The first 4 rows are patterns. Each new row is the sum of 2 different patterns, raised or lowered, with some noise. Before adding, each is slid sideways (what falls off one end comes back at the other) and multiplied by a number that may be negative. Names go in the order of the patterns.
Known rows, each followed by the names of its patterns:
[ -5   1  -4   5   3 -19  -9   4  -4  -1  -3 -12 -10  -6   7   1   2  -6
  -7   3 -27 -30   3  -5 -15  -1  -8 -12  19 -19   6  15   3  -4 -15  37
   8  -1   5  10   0 -25  -1   2  -2  37  22] -> k_996
[  0 -26 -16 -19  -1  10 -27   9  -8  -2 -10   8 -17  -4  11 -25 -20  12
  -4 -21 -18   1  -5  -4  -3  -4   4  -5   6  37   6   0 -23   9   4   0
   5  -3 -25   2  26  19   6   4 -12 -19  23] -> k_49
[-23   0   5   8 -30  -8 -26   2  -2   2   5   1  17  -7   4  10  17   5
   4  11  18   9  11  -2  10  -5   6  -1  -1  17   5  -8   6  16   8 -23
   0 -10   3 -20  18 -19 -19   9  17  33 -17] -> k_452
[ -6   6   6  18   8 -11   3 -15 -24   5 -28   7  13  27  -7  -9  -1   5
   2   3 -11 -19   3  14  -2  37  -9 -11   0  24  16  13  10  18   5   1
  -3 -10  -2  -3  -6   9  18 -11   2  27   3] -> k_104

New rows. What belongs after each?
[ -6 -13 -17  -6   8  21   7 -16  13   9  -5  11 -27 -12   0  -7  -8   4
  40 -15  19  21  15  17  -4 -11  13  -4   4  -6  -4 -11  12  -4 -25  15
  10  -9  -4  23  12   0   4  -9  -1  10  -7] -> k_49 k_452
[  3  36  25  15  12   9  -6  16   1 -19  -8 -11  -1  16   0   0   0  21
   1   2  -2   5  21  -5 -16  12  -9 -26  -5 -17   5   9  21  -4  -1  -1
  11  26   9  -5 -25  10  15   1  33  -5 -19] -> k_49 k_104
[ 22 -11  27  21  26  27  32  18  26  24  -9  23  31  -3   8  20  20  17
   7  15  34  25  36  51  45  56  20  -2   5  33  34  29  18   7  21  51
  57  27  15  19 -23  48  36   8  -9  -2  12] -> k_49 k_104
[ 26  18  18  14  20  49  38  17  -4  27  -7  27  30  19 -13   9  24  24
   8  19  13  12  42  22   8  15   2   6  33   4   4  13  24   9  19  -3
  12  34   3  20  45  13  30   6  12  -4  22] -> k_49 k_104
[ 14  17  19  17   8   8  12   2   7  -1   5   5  16  -6   4  29   7  -7
  11  17  16  -8  -6  -2  -5 -26  16 -28  -7  14  28  20 -13 -14   6   6
   9 -25 -14 -13  11   0  26   1  -3  13  13] -> k_452 k_104
[-23  20   4 -19   9  -6  -2 -50  -8   2  -7 -16  -6  12   1   5  -4 -41
 -21 -26   0   7  -8 -24   0  -6 -14 -14  -7  -4   5   8  -1 -11  -2 -13
 -12   6  -9  -1  15  -4  -5   3 -16  -4  10] -> k_996 k_104
[ -6  -2 -37  -1  27  -8 -19  -9  10  11  10 -24  -7 -26 -36  -7 -47   0
   1  11 -25 -22 -13 -10 -18 -12 -25 -29 -14   7 -15  26 -18 -30 -15  18
   2  -6  -5  18  -6  -5 -15 -11 -21  -5  -7] -> k_452 k_104
[ 34  23  27   4  29   8  32  33  11  -2 -13  28  40  18  16   8  39  28
  22  -2  23  14   5  17   1  16  27   0   9  24  17   9  -4  34  14  22
  14  28  15   3  19   6  14  48  27   4  13] -> k_996 k_452
[-14 -10  -1  -2  -1  20 -12  -3  -1   0  -7   0 -12  -5 -18  -8  -9 -11
  -5 -28 -13  -7  -9 -15  -4   9  -2  10  -1 -29 -31   4  -2  -1  -7  -9
  -6   1   4   7  -1  -2  -4  -6   8  -9 -19] -> k_996 k_49
[  7  19 -12  -1   9   7   2   3  -6  17  -1  -4  -7   3  -1 -17 -10  -5
   6  -7 -11  10   6  -2 -20 -22 -22   0 -18   9 -22 -20   8  10  16 -16
 -22  -3   4   6 -23 -14 -23  -4  -3  -2  -4] -> k_996 k_452
[ -8 -19 -23  -7  -2  -8   3   3 -14   8  -6 -13 -23  -5  -5  -4 -24 -24
  -5  -3  -2  -7 -19 -11 -17 -10   5   4 -19 -20 -22  10 -13  -7  -4   3
   2 -18  -3   0 -12   6  14 -10 -23 -11   0] -> k_996 k_104
[-20 -34  18 -21 -19  -2  -1  -8 -31  18  -8 -17 -11 -10 -13 -42 -44 -20
 -18  30  -4 -24 -17 -24 -10   2 -36 -43 -27 -24 -20 -10 -14 -43 -23   7
  -5  -1 -21 -29   5 -46 -37 -12 -14 -36  -6] -> k_996 k_49
[ -2  -1   7   7  36  -5 -25   5  15   8 -16 -10 -15  17   4  19  27   5
  36  -3   1  -4  24  17  11  11  19  12  22  18  13  -5  13 -17  12  25
  10 -15   1  10   5 -19   3   1  11   1  19] -> k_452 k_104
[ -4   3 -28 -34 -17 -24 -21 -11 -43 -50 -11  -9 -33   7 -29 -35 -23   1
  -9  -7 -14   0   4 -17 -24 -42 -19 -21 -26  -9  -6 -43 -18  18  -9 -24
 -12 -20 -13  -2 -31 -29 -42 -53 -17 -43 -28] -> k_49 k_104
[ 16  -2 -11 -20  12  25  16   7  11  -9 -15  11  -7 -21 -15 -18   3  14
 -25   6   7  -3 -12   6 -11   3  10 -25 -13  -3 -17 -15 -28   2   2   9
  -7  -8  -1  -3   2  25  -3 -12 -17  10   0] -> k_49 k_104
[-30 -30 -34 -28 -32  -4 -13 -23 -13 -17 -42 -29 -11 -25 -34 -47 -16 -14
 -20 -17 -32 -15 -19 -29 -22 -21 -25 -40 -32 -41 -27 -37 -32 -34 -26 -22
 -30 -33 -27 -36 -32 -25 -22 -42 -26 -21 -38] -> k_452 k_104
[  6  20  -3 -14 -21   0   5 -21  23   2  -4  -3  -4   6   2  -8 -12   4
   2   7  -1  -9  -3   5  10   4  -2   0  -9   4 -24 -25  12  -2 -17   1
   2  -6   1 -18  -2  13 -10   5 -25  17   9] -> k_996 k_452
[ -7  -7  -6   2  -2 -33 -25  -8 -10 -46  -3 -19 -29 -10 -15   3 -14 -29
   1  11 -10  -8 -22 -38 -33  -6  -3  -7 -17  -4 -18   1  11  -2 -18  -7
 -35   6   4  -3 -32 -17 -24 -15 -26 -15  -1] -> k_452 k_104
[-15  -9 -44 -14  -4 -13 -33 -31 -24 -22 -21 -19  -4 -10  -1  -7 -18  -7
 -10 -24 -10 -16 -13 -11   2 -15   1 -33  -2  12 -17  -9 -14  -2  26 -14
 -21 -34  15   3   9 -13  -8 -13  -4   5 -23] -> k_452 k_104
[ 18  18   1  14  24 -15   7  -3 -11  21   0  -7   2  20  14 -27   4  17
   4  -2  10  40  10   8   4 -22 -19  13   4   8  10   5  18  17  10  14
  -9   6   9  16  -4  11  -8  -8  16  21  23] -> k_996 k_452
